The rows of each matrix lie in a flat space through zero, up to rounding. After each matrix: how many dimensions does the smallest such space have?

[[-58   8  -2  49  18 -28  -8 -23  15  23  -5  21   2   9   8 -38  14   8
   -3]
 [  8 -77 -24 -27  -8  22   2 -45  -3 -11   4   4  -3   4 -49  -4   2  15
   19]
 [ -2 -24 -27  -1   6   9  -4   4 -21   6  -9   3   0  12  -7  10  19  27
    9]
 [ 49 -27  -1 -28  -7 -17   5   0 -16 -33   2  14  15  21 -19   4 -14  23
  -17]
 [ 18  -8   6  -7  -2  29  19  24 -31 -16   8   9 -15   1  25  13   4 -11
   -7]
 [-28  22   9 -17  29 -50  19 -44  19  34  -7  40   1  24 -32  45   1 -21
   15]
 [ -8   2  -4   5  19  19 -29  -6  23  19 -26 -26  -4  11  -5  -3  -3   9
  -10]
 [-23 -45   4   0  24 -44  -6 -78  21  41  -2  19  20  14 -24 -36  -6   5
   -8]
 [ 15  -3 -21 -16 -31  19  23  21 -36 -11  15  16  17  21  -5   2  17   4
   -1]
 [ 23 -11   6 -33 -16  34  19  41 -11 -39  12  27   8 -13   8  -4  -9 -11
    7]
 [ -5   4  -9   2   8  -7 -26  -2  15  12 -39  -9   6  12  -7  13   7   7
   -6]
 [ 21   4   3  14   9  40 -26  19  16  27  -9 -48 -10 -32  22   6   6 -36
   -5]
 [  2  -3   0  15 -15   1  -4  20  17   8   6 -10 -39 -28 -15   3  13 -37
   17]
 [  9   4  12  21   1  24  11  14  21 -13  12 -32 -28 -16 -11   4 -33 -41
   13]
 [  8 -49  -7 -19  25 -32  -5 -24  -5   8  -7  22 -15 -11 -55   1   9  -3
   27]
 [-38  -4  10   4  13  45  -3 -36   2  -4  13   6   3   4   1 -49   1   7
   -8]
 [ 14   2  19 -14   4   1  -3  -6  17  -9   7   6  13 -33   9   1  -4 -25
    4]
 [  8  15  27  23 -11 -21   9   5   4 -11   7 -36 -37 -41  -3   7 -25 -51
   16]
 [ -3  19   9 -17  -7  15 -10  -8  -1   7  -6  -5  17  13  27  -8   4  16
  -28]]

15

[[  8  -4  11  -1  20  -3  19   6  -3  -7 -10   0   1  -4 -11   9  20  -7
    0]
 [ -4   0  15  -5  23   5   5  10  13  -4   8   3   7   0  -9   6  10  -6
    3]
 [ 11  15  -5  17 -24   3  -2 -11   6 -16  21 -14   1  -2  -8  -5   6   4
    3]
 [ -1  -5  17  53  19  12   5   6 -10  12 -20  16  11 -13 -10  21   0  33
   -4]
 [ 20  23 -24  19 -19  12  -9 -23 -19   7   9 -18   0   1 -10 -10  -5   4
   17]
 [ -3   5   3  12  12  28 -12  17   2  -5 -18   5  -6  -3  -3  22  11   9
    6]
 [ 19   5  -2   5  -9 -12  19 -13  -7 -11  16 -11  -5  -5 -11  -9  10  -2
    1]
 [  6  10 -11   6 -23  17 -13   4   8 -34  -8  -9 -14   4  -4   8  14  -2
    5]
 [ -3  13   6 -10 -19   2  -7   8  22 -10  16 -12   7  -1   8   3  23 -10
   -7]
 [ -7  -4 -16  12   7  -5 -11 -34 -10  72  23   7   5  25   2  -4 -41   1
   -3]
 [-10   8  21 -20   9 -18  16  -8  16  23  51 -12  21  -2  -7  -7  -7 -22
   -8]
 [  0   3 -14  16 -18   5 -11  -9 -12   7 -12  -1  -2   2   4   1 -14   9
    0]
 [  1   7   1  11   0  -6  -5 -14   7   5  21  -2  25   2  -5 -23 -11   4
    8]
 [ -4   0  -2 -13   1  -3  -5   4  -1  25  -2   2   2   2  16   1   5  -3
   -5]
 [-11  -9  -8 -10 -10  -3 -11  -4   8   2  -7   4  -5  16   7   0 -12 -10
   -6]
 [  9   6  -5  21 -10  22  -9   8   3  -4  -7   1 -23   1   0  27  23  14
   -4]
 [ 20  10   6   0  -5  11  10  14  23 -41  -7 -14 -11   5 -12  23  68 -19
   -2]
 [ -7  -6   4  33   4   9  -2  -2 -10   1 -22   9   4  -3 -10  14 -19  17
   -1]
 [  0   3   3  -4  17   6   1   5  -7  -3  -8   0   8  -5  -6  -4  -2  -1
   11]]

10

[[-25  30  35   4  25  39  11  44 -27  11  12 -57  -9  16  37 -24  14 -18
   39]
 [ 30 -27 -30 -19  -8 -12  10 -57  15 -23   9  48  13   7 -37  24 -36  27
  -37]
 [ 35 -30  -5  15 -14 -14 -15 -21   6 -10  20   0  -8   6  11 -17 -30  -6
   -8]
 [  4 -19  15  63 -35 -40 -62  46  10  30 -12 -36 -24 -27  44 -51  28 -46
   20]
 [ 25  -8 -14 -35  15  18  33 -51  -1 -38  15  27   7  21 -22  26 -34  27
  -24]
 [ 39 -12 -14 -40  18  46  35 -82   4 -88  -4  22  -8  38 -21  16 -15  23
  -57]
 [ 11  10 -15 -62  33  35  59 -54  -9 -43  12  37  17  27 -36  49 -32  43
  -24]
 [ 44 -57 -21  46 -51 -82 -54  -7  26  28  12  27  -5 -34   8 -17 -33 -16
   -4]
 [-27  15   6  10  -1   4  -9  26   0  21 -13 -12   3  -6  -1  -8  26  -8
    8]
 [ 11 -23 -10  30 -38 -88 -43  28  21  27 -33  30 -13 -63  16  12  23 -19
   11]
 [ 12   9  20 -12  15  -4  12  12 -13 -33 -18 -12 -26 -13  41  12  20 -12
   17]
 [-57  48   0 -36  27  22  37  27 -12  30 -12  12  28  -3 -33  40  22  25
   17]
 [ -9  13  -8 -24   7  -8  17  -5   3 -13 -26  28   3 -15 -15  35  20  13
   -8]
 [ 16   7   6 -27  21  38  27 -34  -6 -63 -13  -3 -15  21   6   9  11   6
  -23]
 [ 37 -37  11  44 -22 -21 -36   8  -1  16  41 -33 -15   6  41 -50 -40 -28
   18]
 [-24  24 -17 -51  26  16  49 -17  -8  12  12  40  35   9 -50  54 -24  44
   -1]
 [ 14 -36 -30  28 -34 -15 -32 -33  26  23  20  22  20  11 -40 -24 -32   7
  -35]
 [-18  27  -6 -46  27  23  43 -16  -8 -19 -12  25  13   6 -28  44   7  29
   -8]
 [ 39 -37  -8  20 -24 -57 -24  -4   8  11  17  17  -8 -23  18  -1 -35  -8
   10]]

5

[[  5  15 -14  22  39   0  12  12  24 -15  18  -1 -33  19  32   8  24  30
   -1]
 [ 15  20   6  29  69  -4  -2  19  28 -33  14  23 -24  46  46  -7  37  39
    7]
 [-14   6 -36 -11  15   4   5   0  22   6   9 -38  13  21   6  33   4  30
    5]
 [ 22  29 -11  19   6  -2  -5   2 -11  10   2  16   7  29  25  20  41   0
   28]
 [ 39  69  15   6  39  -1   8   9 -18 -11  10  19   8  14   7 -18  13  27
   11]
 [  0  -4   4  -2  -1  15  -7  -4 -14   2  10   8  -1   4   0 -11   7  -3
    7]
 [ 12  -2   5  -5   8  -7  -2   7   1   1 -25   5   6   9   1 -12   3  -5
   -7]
 [ 12  19   0   2   9  -4   7   4  -1  -5  11   1  -8   2   5   2  14   7
    7]
 [ 24  28  22 -11 -18 -14   1  -1 -16 -10  33  13  -4 -21 -11   1  30 -19
   34]
 [-15 -33   6  10 -11   2   1  -5 -10  -2  -1  13 -22 -10   9  -3   0 -18
   -4]
 [ 18  14   9   2  10  10 -25  11  33  -1 -25  17  22  12   3 -26  -4  -1
   -8]
 [ -1  23 -38  16  19   8   5   1  13  13  17 -24   6  38  16  36  18  39
    8]
 [-33 -24  13   7   8  -1   6  -8  -4 -22  22   6 -16 -14   8   2 -19   6
   -1]
 [ 19  46  21  29  14   4   9   2 -21 -10  12  38 -14 -15  16 -19  -5   3
    3]
 [ 32  46   6  25   7   0   1   5 -11   9   3  16   8  16  -1  -5   7  14
    1]
 [  8  -7  33  20 -18 -11 -12   2   1  -3 -26  36   2 -19  -5 -26 -23 -28
  -14]
 [ 24  37   4  41  13   7   3  14  30   0  -4  18 -19  -5   7 -23 -18  18
  -31]
 [ 30  39  30   0  27  -3  -5   7 -19 -18  -1  39   6   3  14 -28  18  -4
   19]
 [ -1   7   5  28  11   7  -7   7  34  -4  -8   8  -1   3   1 -14 -31  19
  -29]]

10

[[ -2   3   6   1   2   1   2   4   4  -7   0   3   7   6   2  -1 -11  -3
   -2]
 [  3 -26  -7  -2  -5  15 -13   2   5  18 -11  -4 -36 -18  11   7  14  25
    3]
 [  6  -7 -23 -17  -4 -12 -16 -15   0 -24 -16 -16 -22   1  -2  -1  25  -1
    3]
 [  1  -2 -17 -20  13 -14 -13  -4  -6 -16 -12 -21 -21   2  10  -3  21   0
   -3]
 [  2  -5  -4  13 -44  14  -2 -16  22 -19   3  17  20  16 -29  -5 -10  -6
   10]
 [  1  15 -12 -14  14 -23  -1  -7 -15 -14   0 -16   3   6  -2  -6  16 -14
   -3]
 [  2 -13 -16 -13  -2  -1 -17  -4   4 -11 -13 -14 -25   0   7  -2  17   9
    0]
 [  4   2 -15  -4 -16  -7  -4 -15   0 -12   0  -4   2   5 -16  -5  15  -7
    5]
 [  4   5   0  -6  22 -15   4   0 -17   9  -3  -7 -13 -17   9   8  14   0
   -3]
 [ -7  18 -24 -16 -19 -14 -11 -12   9 -50   4 -16  32  48 -20 -28   2 -27
   -1]
 [  0 -11 -16 -12   3   0 -13   0  -3   4  -7 -17 -24  -4   8  -4  21  12
   -1]
 [  3  -4 -16 -21  17 -16 -14  -4  -7 -16 -17 -22 -28  -3  15   1  22   2
   -3]
 [  7 -36 -22 -21  20   3 -25   2 -13  32 -24 -28 -79 -40  31  12  49  40
   -1]
 [  6 -18   1   2  16   6   0   5 -17  48  -4  -3 -40 -42  15  16  24  27
    1]
 [  2  11  -2  10 -29  -2   7 -16   9 -20   8  15  31  15 -29  -4  -9 -19
    7]
 [ -1   7  -1  -3  -5  -6  -2  -5   8 -28  -4   1  12  16  -4  -3  -9 -12
    0]
 [-11  14  25  21 -10  16  17  15  14   2  21  22  49  24  -9  -9 -45 -12
   -2]
 [ -3  25  -1   0  -6 -14   9  -7   0 -27  12   2  40  27 -19 -12 -12 -28
   -1]
 [ -2   3   3  -3  10  -3   0   5  -3  -1  -1  -3  -1   1   7   0  -2  -1
   -3]]

5

[[ 77 -10   9 -12 -29  25  -1  25  27   5  36 -15 -11 -35 -25   2   8  -9
  -56]
 [-10  36 -23  30  26 -13   7  11 -11  21  -4 -17  30   5 -34 -11  13 -23
  -12]
 [  9 -23  14 -33 -18  -7  31   9  -1 -20   3 -19  -9  -4 -15  -2 -10  10
  -30]
 [-12  30 -33  18   0 -29  16 -14 -49  -5  23  -8  29 -12 -37 -33 -10  11
   21]
 [-29  26 -18   0  -5  -4   3  -3   7  -9  15   7   7  14  24 -13  -5  13
   34]
 [ 25 -13  -7 -29  -4 -16  14  13   1  -3 -11  24 -14 -21   9  14 -15 -26
  -26]
 [ -1   7  31  16   3  14  -3  -7  24  14 -11  14 -18  17   5  16  13  -7
  -14]
 [ 25  11   9 -14  -3  13  -7  33  10  -2   1   5 -26   6  49  31  -2   4
   -1]
 [ 27 -11  -1 -49   7   1  24  10  29  -9 -33   5  -6 -18  15  33 -23 -35
  -48]
 [  5  21 -20  -5  -9  -3  14  -2  -9 -12  23 -17  17 -10 -13 -17 -11  12
    3]
 [ 36  -4   3  23  15 -11 -11   1 -33  23  -3  -7  12 -26 -52  16  14 -15
  -22]
 [-15 -17 -19  -8   7  24  14   5   5 -17  -7 -64  24   9 -11 -48 -12   4
  -22]
 [-11  30  -9  29   7 -14 -18 -26  -6  17  12  24  21  -7 -22  10  13   0
   34]
 [-35   5  -4 -12  14 -21  17   6 -18 -10 -26   9  -7  21  29   8 -13   0
   16]
 [-25 -34 -15 -37  24   9   5  49  15 -13 -52 -11 -22  29  77  -4 -16 -26
  -14]
 [  2 -11  -2 -33 -13  14  16  31  33 -17  16 -48  10   8  -4  -4   5  13
  -21]
 [  8  13 -10 -10  -5 -15  13  -2 -23 -11  14 -12  13 -13 -16   5 -10  15
    8]
 [ -9 -23  10  11  13 -26  -7   4 -35  12 -15   4   0   0 -26  13  15  -3
    4]
 [-56 -12 -30  21  34 -26 -14  -1 -48   3 -22 -22  34  16 -14 -21   8   4
   43]]

10

[[-39  37  -7 -30  13  -9   8  33  -3   0  26  -5  -3 -16  22 -38 -33  31
    7]
 [ 37  85   8  41  14  -8  35 -22 -35   3  -2  38 -22  73 -25  -2  12  20
  -10]
 [ -7   8 -16   8   7   3  19  -9  13 -31  -4   5   0   7  10 -13   4   1
  -10]
 [-30  41   8  27  29  -5  -6 -62 -75  32 -14  82 -14  -2  -5 -52 -20  28
  -27]
 [ 13  14   7  29 -23 -23 -28  -1  -5  13  20  22   2 -17 -11  32   2  35
   18]
 [ -9  -8   3  -5 -23 -23  10 -46 -20 -11  -2  -6   6 -35  19  -7 -24  20
  -14]
 [  8  35  19  -6 -28  10  22  19  26  15  11 -24   3  16   5   1 -18 -28
   15]
 [ 33 -22  -9 -62  -1 -46  19  -5   6 -36 -11 -17   2  20   9   4   3 -51
  -42]
 [ -3 -35  13 -75  -5 -20  26   6 -37  24  -3 -18   5 -11   8  -8   5   3
  -11]
 [  0   3 -31  32  13 -11  15 -36  24 -44  -3  18   5  -3  24 -20  23  10
  -12]
 [ 26  -2  -4 -14  20  -2  11 -11  -3  -3   5 -17   1  11   7  -3  12   0
  -10]
 [ -5  38   5  82  22  -6 -24 -17 -18  18 -17 -12 -28  19  -9 -22  -5  29
   30]
 [ -3 -22   0 -14   2   6   3   2   5   5   1 -28   5 -15  11  -4   3   2
    7]
 [-16  73   7  -2 -17 -35  16  20 -11  -3  11  19 -15  23   0 -19 -36  10
    1]
 [ 22 -25  10  -5 -11  19   5   9   8  24   7  -9  11   0  -8  27  32  -2
   16]
 [-38  -2 -13 -52  32  -7   1   4  -8 -20  -3 -22  -4 -19  27 -51 -46 -13
  -27]
 [-33  12   4 -20   2 -24 -18   3   5  23  12  -5   3 -36  32 -46 -36 -10
    6]
 [ 31  20   1  28  35  20 -28 -51   3  10   0  29   2  10  -2 -13 -10 -43
  -29]
 [  7 -10 -10 -27  18 -14  15 -42 -11 -12 -10  30   7   1  16 -27   6 -29
  -41]]

11

[[-13  17  34 -32  -3 -17   9 -22 -27  12   2 -14 -34  -5  -3  12 -33   8
  -21]
 [ 17 -29   8 -12  -7  -4   5   8  11  -2  13  -4  -4 -17  26  -4  30  -9
   -5]
 [ 34   8  64 -41  12 -23   6 -18 -32   4  -7 -13 -33  -8   7  42 -12  18
   -2]
 [-32 -12 -41   4 -16  14 -21  11  20  -2  -2   5  19  13   4 -33  29 -17
    3]
 [ -3  -7  12 -16 -18  -8 -15   7   5  15  -2  20   0  15  14   0   7  13
    7]
 [-17  -4 -23  14  -8  -7  10  11   9   2   6  -1  -5   1 -12 -12  15 -10
   -1]
 [  9   5   6 -21 -15  10  26  -1 -19  -1  20 -38   2 -24 -12 -12   6 -31
  -18]
 [-22   8 -18  11   7  11  -1 -11   1  -6   0  -5   3  -4  -5 -12 -22  -5
  -12]
 [-27  11 -32  20   5   9 -19   1   8  -4 -14  12  13  23 -16 -11  -1  -1
   10]
 [ 12  -2   4  -2  15   2  -1  -6  -4 -11  -6 -10  -2  -7   1   9   6  -3
    2]
 [  2  13  -7  -2  -2   6  20   0 -14  -6 -36 -25 -15  -8 -11  13  -3  22
   12]
 [-14  -4 -13   5  20  -1 -38  -5  12 -10 -25  20   2  26   6   6  16  10
   18]
 [-34  -4 -33  19   0  -5   2   3  13  -2 -15   2 -16   3  -3 -10   4   9
    0]
 [ -5 -17  -8  13  15   1 -24  -4  23  -7  -8  26   3   6  27   1  -3  16
    4]
 [ -3  26   7   4  14 -12 -12  -5 -16   1 -11   6  -3  27 -33  17  -4   1
   14]
 [ 12  -4  42 -33   0 -12 -12 -12 -11   9  13   6 -10   1  17  11  -7   1
  -10]
 [-33  30 -12  29   7  15   6 -22  -1   6  -3  16   4  -3  -4  -7 -90  27
  -20]
 [  8  -9  18 -17  13 -10 -31  -5  -1  -3  22  10   9  16   1   1  27 -28
   -1]
 [-21  -5  -2   3   7  -1 -18 -12  10   2  12  18   0   4  14 -10 -20  -1
  -15]]

8
